The same things were measured in two ways. Each way mixes the same 10 hidden numbers, adds some noise and spreads widely along 6 directions of its own, which tell nothing about the thing.
In the rows, zero is written as 128.
Some things both ways: the first way, then the second way.
[129 113 110  98 116 103 188 122 184 152 112 117 133  85 172 175 110 103
 125 112 135  53 143 163 159]
[133 166 102 175 124 177 167  93  74 127 140 123 143  98  89 124 110 149
 105 165 145  99 151 188  86 112]

[143 138 119 114 109 132 124 121 131 114 125  85 148 141 111 162 139 125
  71 118 150 107  91 144 101]
[105 131 124 149 160 167 129 156  83 152 118 104 136 136 131  99 125 112
 140 148 121 106 117 152 125 155]

[100 150  92 145 102 122 108  87 142 161 107 110 131 110 134 153 119  89
  79 127 135  89 105 155 100]
[121 158 117 168 150 125 115 105 164 116 114 108 131 154 114 153 114 137
 131 131 107  75 127  90  85 157]

[121 107 117 101 108 115 174 132 147 132 101 126 155  89 128 213 144  92
 136 109 130 187 156 133 173]
[ 93 143 111 150 111 143 136 142  81 133 154 131 137 117  80 117 117 146
  91 131 124 175 171 136 149  88]

[175 133 146  83 135 129  71 147 120  73 139  93 161 158 108 141 162 137
 109 154 126 183 116  88 168]
[115  72 144 104 137 101  84 194 132 151 133 140 122 151 163 131 172  97
 107  99 109 188 135  95 178 126]

[ 83 119 107 145 126 112 147 112 149 116 140 127  91 119 169 119 127 122
 106  76 143 123 113 135 115]
[156 195  80 204 121 109 123  79 152  81 110 121 112 137 112 183  80 147
 155 162  92  48  99  61  98 132]

[134 136 203 118 130 120 183 148 128 198 127 113 176  90  99 219 132 144
 138 143 165 147 169  96 155]
[131 114 206 100 123  85  93 123 162 148  82 140  68 135 159 127 125 160
 135 126 105 101  83  91 102 200]

[126 164 176 146 120 123 155 153 162 161 147 130 199 136 140 200 128 145
 171 123 134 183 134 128 190]
[188 149 127 140 118  98 120 123 152 163 174 106 139 112 146 113  64 133
  90 102 142 148 183 181 109 153]

[159 137 160 125 110 138 157 146 126 119 136  99 129 144 128 154 159 131
 137 108 162 110  95 132 167]
[140  89 142  97 114 126 153 128 136 116 100 152 111 115 121 145 123  97
 191 128 128 132  91 127 136 149]

[ 90 112 115 214 120 119 147  77 102 168  88 133 105  97  92 159 141  97
 121  96 145 147 159 122  82]
[158 119 138 150 141  97 144 155 152 136 152  99 156 144  89  94 131 107
 112 119 175 143 171 171 106 120]

[130 159 181 161 108 154 107  84  85 128 117 177 116 103 136  48 109 105
  98  87 105 102  60 116 114]
[108 132 137 110 132 123 195 145 151 133 156 117 156 118  63 108 112 112
 132 122 157 165 178 116 112 116]

[135 111 135 154 164 108 180 140 144 119 140  86 171 139 131 191 129 150
 190 116 128 155 175 124 187]
[170 124 101 172 134 113 128  91 120 109 105 115 156 144 136 130 121 114
 109 152 135 153 150 167 126 112]

[128 134 172 153 184  91 194 124 120 108 165 135 118 114 117  75 149 188
 163 120 121 126 138  96 166]
[156 105 150 116 136 133 153 117 122 158  91 132 130 119 153 130 170 103
 123 159 115 135 126 111 119 154]

[190 139 178 145 153 122 139 156 148 120 165  90 166 195  97 129 129 189
 102 209 173 113 137 103 141]
[186 167 112 122 134 148 162 114 134 142 162  89 119 122 135  89 120 107
 131 141 159 111 134 189 114 163]

[ 61  76 117 168 162  80  74  70 146 100 127 168  84 106 173  78 133  80
 106  88  97 125 163 104 117]
[132 113 162 148 133 109 117 151  81 163 117 116 126 120 137  82 116 148
  90 147 123 151 147 168 129 135]

[102 151 128 165 135 107 115 120 125 113 146 142 130 141 102 120 164 140
 120 151 135 217 125 101 147]
[165 204  89 174 144 119 113 133 118 181 187  95 153 115 140  95 104  91
  90 117 114 136 220 141 136 129]

[ 91 166  70 180  65 156  76 113 126 151  98 129  73 133 147 110 152  94
 109  83 149 181  86 113  90]
[129 129  83 139 111 139  96 144 132 127 187 137 143 114 103 150  76  99
 137  63 136 152 173 183 144 114]

[117  96 130 124 130 122 159 135 143 149 119 123 159 112 137 173 131  82
 142 145 137 138 156 141 195]
[149 155 151 107 124 103 133 117  89 156 129 129 123 101 143  91  83 128
  93 122  94 141 134 136 141 150]

[162 131  87 138 110 127  74  87 148 122  98 120 119 136 122  89 127 113
  78 117 124  73  95 152  81]
[150 108 107 178 152 108 116 143 152  97 107 132 168 162 128 176 100  91
 141 129 147 105 111 104 103 114]

[104 106  95 135 132  92 130 130 154 159 133 110 125 132  84 160 198 104
 111 184 175 161 148 143 165]
[210 122  92 170 116  71  74 122 178 123 140 130 128 138 161 187 143  98
 114  99  81 120 148  85 143 125]

[120 130 105 144  92 135  79 125 170 114 137 148  64 157 189  70 143 107
 101  90 159 112  72 148 129]
[169 200  90 168 108 122 179 117 138 109 180 121 136 100  45 149  92 122
 134 129 133  62 149 103  91 106]

[134 110  89 115 133 127 100  84 146  97 119 107 138 129 168  90 103  70
  94 121 106  20  82 187 153]
[147 186 161 115 133  94 207 161 174 115 137 109 131 143  27 120 109 109
 155 132 144  53  88  11  87 151]

[101 103 128 180 147  57 195 112 186 126 138 144 154 132 121 218 154 124
 155 143 149 157 182 162 176]
[168 155 152 148 133 104 163  85 151 123  79 106 121 137 128 133 113 152
 121 176 108  85  99  76  82 167]

[133 162 149 165 108 133 146 139 120  97 126 134 109 139 121 113 138 167
  99 100 126 175 120  58  79]
[ 48  89 153  95 157 158 131 129 120  98  95 144 106 141 134 151 154 148
 128 134  92 110  76 103 110 149]

[111 127 128 125 110 153 102 127 116  84 117 135 113 127 174  78 128  93
  93  73  98 126  92  91 121]
[ 95  85 125 110 127  99 133 161 154  78 156 143 122 135  96 167 129 139
 109  95 100 140 112  89 133  95]

[149 119 101 141 118 101 156 119 177 130 130 127  69 127 151 103 149 147
 134 102 167  84 114 157 137]
[199 114 127 160 158 140 132 105  81 157  84 140 161 110 203 150 141  90
 101 172 108  88 115 146  96 149]

[122 148 179  88 131 152 141 159 119 159 146  91 208 120 123 173 119 123
 109 148 133 141 115 108 175]
[ 88 132 128 117 113 137 117 131 128 138 156 108 105 128  93 110 129 164
 101 104  97 157 155 135 142 142]

Other things, the second way, with their names:
k_374: [168 176 127 168 128  75  91  73 184  95  86 137  94 144 157 162  54 125
 185 139 125  67  92  99  90 171]
k_933: [100  70 140 115 124 147 130 141 138 123 149 101 117 148  77 106 198 158
  96 111 147 171 155 195 126 126]
k_750: [137 121 147 146 111 112  97 167 166 144 150 128  92 135 120 130 111 133
 165 117 175 121 135 155 110 148]
k_722: [141 195  88 202 136 141 131 195 122 144 200  89 115 133  71  91 124  93
 173 142 182  76 163 161 126 111]
k_759: [141 101  79 132 119 151 143 100 113  95 157 130 135 117 115 156 175 123
  93 121 104 156 151 168 145  90]
k_689: [ 88 138 112 113 100 163 125 128 105 127 154 166 119  95  69 150  94 112
 164  82 124 129 146 148 133 123]
k_529: [133 102 153 110 132 128 145 149 122 126 121 124 121 127 103 116 127 122
 141 117 124 105  96 142 117 153]
k_395: [108 115 140 144 138 100 107 134 185 110  88 123 117 179 131 158 127 133
 147 142 136 143 107  56 121 143]
k_972: [115  82 137 150 176 124 105  92 105 105  59 138 154 147 183 176 145 143
  71 146  48  90  87  93  90 146]
k_814: [131 155 106 119 105 138 155 125  89 149 177 123 104  77 120  72 102 105
 160 131 142 186 192 216 174 114]
k_585: [151 133  46 175 127 119 158  87 171  66 151 105 124 130 138 159 115 113
 166 165 134 161 165 158 144  85]
k_860: [121  50 144 116 141  83 117 117 183  84  71 148 127 156 174 205 116 141
 128 128  77 136  73  50 114 145]
k_854: [117 133 122 137 163 135 101 137 106 172 141 112 166 140 191 113  98 124
  49 126 118 184 178 146 131 139]
k_641: [108  98 101 161 114  92  78 115 143  76 104 154 121 159 132 181 133 133
 120 122 108 180 130  95 161  82]
k_247: [ 78 133 131  98 109 182 124 166 118 152 147 133 101 131 107 110 104 122
 165 120 183 180 130 157 152 147]
k_683: [103 148 156 123 141 137 139 145 104 129 117 138  92 116 104 115 136 122
 158 140 108  59  86 103 109 157]
k_715: [158 102 147 132 106  99 124  95 177 115  74 146 107 144 145 161 123 127
 166 157 162 167 116 111 119 143]
k_335: [115 187  76 149 116 141 112  98 133 123 151 133 143 131 114 151  60 114
 130 111 129 157 168 118 138 122]
k_4: [ 89 116 162  94 143 129 164 138  78 120 111 127 129 121  84  91 136 135
 103 122  86 116  98 118 129 138]
k_713: [115 123 104 140 125 164 156 125  98 139 147 134 157 112 112 146 140 131
  82 141 130 169 171 136 123  99]
k_48: [ 96 118 152  88  98 144 108 142  98 158 117 151 104 109 123 129  72 139
 144 100 103 168 111 117 160 164]
k_934: [185 149 110 148 112 135 135 122 102 161 134 140 139  97 159 147  90 104
 123 143 127 133 142 130 130 138]
k_571: [152 135 126 174 130 144 123 134  90 153 133 126 134 114 129 114 134 122
 117 152 159 119 156 189 107 122]
k_953: [167 119 151 134 123  96  73 131 151 164  99 144 130 136 151 154 107 105
 133  92 104 111 124  97 118 175]
k_673: [128 152  83 191 119 150 109 120 147 136 113  98 122 150  99 140 121 115
 188 148 132 131 156 122 137 143]
k_168: [201 169 128 155 140  74 154 115 133 138 152  96 159 129 130  84  92 108
  81 139 153 142 173 162 111 121]
k_550: [121 109 152 107 113 128 142 160 136 145 145 139 115 117 103 139 125 137
 122 114 139 138 127 113 118 138]
k_939: [137 118 139 117 100 116 153 147 122 123 138 130 120 119  74 110 111 119
 153 120 155 159 133 149 142 119]
k_803: [ 71 205 111 169 145 129 137 106 129 108 136 150 140 120  72 156  82 124
 142 127 116  74 157  67  83 110]
k_966: [103  99 161  94 111 108 129 166 103 123 138 157 102 119 104 122 152 133
 107 113 116 158 114 111 155 109]
k_347: [159 125  21 203 128 106  73  58 191  55 145 135 128 139 149 230 161 108
 140 107  64 111 172 121 133  84]
k_390: [ 94 110 139 129 145 168 142 116  89 128  81 143 148 138 134 132 112 117
 136 157 150 145 110 147 113 138]
k_311: [123 117 112 136  92 136  97 108 106 111 105 174 114 118 105 168 120 110
 162 112 126 153 124 137 152 111]
k_246: [127  97 131 121 164 164 137  91 105 151  98 123 153 131 196 137 167 130
  62 160 111 157 145 153 106 149]
k_651: [127 169  98 149 141 116  86 135 102 136 158 116 132 136 164 101  66 110
 105 112 118 160 158 161 163 128]
k_844: [157 125 103 162 146  99  82 102 139  88 101 143 109 148 192 176 142 115
 120 142  86  93  89  98 129 128]
k_806: [153 178 116 117 129 121 164 112  85 115 163 131 115  76 112  89  57 100
 157 117 104  79 118 182 130 139]
k_26: [129 132 111 142 142 155 130 143 122 160 136 114 151 126 160 134  82 115
 125 139 138 152 150 136 122 149]
k_926: [101  95 119 153 141 148  86 117 124 156 119 116 128 135 180 129 130 148
 103 138 126 187 177 184 127 142]
k_685: [182 122 132 167 122  83 118 136 158 135 102 119 144 153 147 155 100 125
 110 151 141 147 127  82 119 134]
k_46: [ 89 117 167 146 162 104  92 170 104 123  94 125 125 164 136 110  84 140
 120 132 121  99  79 111 113 150]
k_387: [162 112 109 128 137 127 146 108 181 105 137 113 128 140 167 167 103 131
 123 144 142 131 114 132 101 148]
k_41: [176  75 144  92 120 113 144 110 142 129 111 148 120 108 173 162 144 120
 111 127 105 150 113 127 125 146]
k_33: [196 184  86 169 109 104 150 145 141 133 165 102 143 124  77 126  87  88
 153 121 136 106 147 102 140 123]
k_583: [167 170 171 124 118  98 161 136 109 143 133 132  89  95 106  87 101 125
 148 149 140  77 106 136 107 151]
k_268: [108 187  82 136 136 144 195  76 137  87 168 111 113 100  96 132 126 141
 128 155  98 102 157 121 110 109]
k_157: [153 181 100 140 139  76 173 149 175 104 198  88 140 146  85 101 126 111
  96 128 146 143 176  90 133  90]
k_968: [ 66 112 140 115 134 150 165 140 107  93 127 133 115 132  94 108 111 146
 145 153 171 155 113 167 120 109]
k_829: [122 143 182 110 128 115 165 143 158 148 130 101 105 142  84  82 141 152
 121 147 171 134 135 124  95 160]

Some of these things the first way, each followed by its name:
[126 103 135 121 118 138 136 148 122  87 120 115  94 116 174 146 141 116
 154  65 129 190 149  75 160] | k_966
[130 127 173 109 108 146 150 113 106 117 125 151 113 102 149  73 105  75
  39 158 131  38  79 113 132] | k_268
[119 117 145 128 124 196 144 142  85 141 129  90 124 118 170  82  96 114
 129  51 132  94  86 114 133] | k_4
[148 168 126 132 136 121 148 135 140 131 131 125 189 125 105 132 124 157
 141 171 101 182 140 106 163] | k_335
[146 108  96 165 125  95  97 160 186  80 143 119  94 203 133 125 186 136
 121 182 169 186 152 101 161] | k_759
[113 137  90 180 129  91 135  80 154  92 119 151  73 114 176  90 109 124
 128 114 103 108 140 116 125] | k_246
[115 134 142 158 120 157  72 120 110 139 130  84 105 146 167 123 108 120
 108  92 151 115 115  87 105] | k_933
[116 114 125 175 127 138  58  88 111 122 103 146 104 127 120  70 112 130
  62  77 114 149 131  79  21] | k_46
[131 171 121  96 118 112 154 126 151 110 114 127 183  91 146 152 126 121
 139 118  69 135 121 114 175] | k_803
[ 55 133 117 175 123  93 128  72 114 115 108 137  65  72 164 139 133 107
 114  49 111 138 145  84  84] | k_750
[105  97 141 152 162 130 121  94  75 135 109 148  91  71 110  40 123 126
 102 109 102 146 164  51  88] | k_641
[145 171 153 101 117 121 152 108 136 114 131 137 174 101 131 133 111 133
 101 114 103  98  82 146 139] | k_26
[ 95 100 130 195 128 129  89  89 104 123 115 156  48 119 147  54 139 103
 106  79 141 137 125  97  90] | k_939
[167 114 151  79 153 135 127 148 138 150 158  89 193 154  83 118 150 135
  93 186 163  78  89 170 174] | k_33
[185 133 180 127  96 129 156 161 158 164 131 143 130 146  99 150 164 139
 117 170 195 129 116 131 167] | k_41
[134 163  92 116  76 129 114 157 171 140 110 108 128 139 143 174 176 108
 138 129 146 174 109 125 172] | k_689
[112  95 144 136 117  97  80 109 133  63 127 143  91 144 166 148 165  52
  99 146 137 144 129 105 186] | k_814
[103 150  92 136 143 100 127 137 170 151 141  87 168 134 135 176 165 138
 184 128 128 165 140 146 195] | k_953
[104 122 109 120 136  99 102 116 163 125 129 144 151 119 139 120 149  95
 117 150 106 142 134 131 170] | k_48
[170 161 184 146 114 129 174 123 134 131 131 146 153 128 111 123 107 161
  87 145 138  98 110 111 107] | k_387
[118 103 132 179 160  99 134 115 138 154 129 137 133 138  63  78 168 138
  76 180 141 102 153 108  89] | k_529
[131 111 162 147 196  74 114 110 149 117 156 155 105 120 116  25 143 186
 105 150 111 101 168  65 104] | k_571
[178 140 172  79 126 115 185 159 162 149 146 135 157 115 110 141 148 166
 134 148 158 121 113 147 185] | k_934
[158 127 173 116 144 108 162 167 141 127 147 111 155 146  68 140 175 180
  92 170 159 145 146  83 123] | k_683
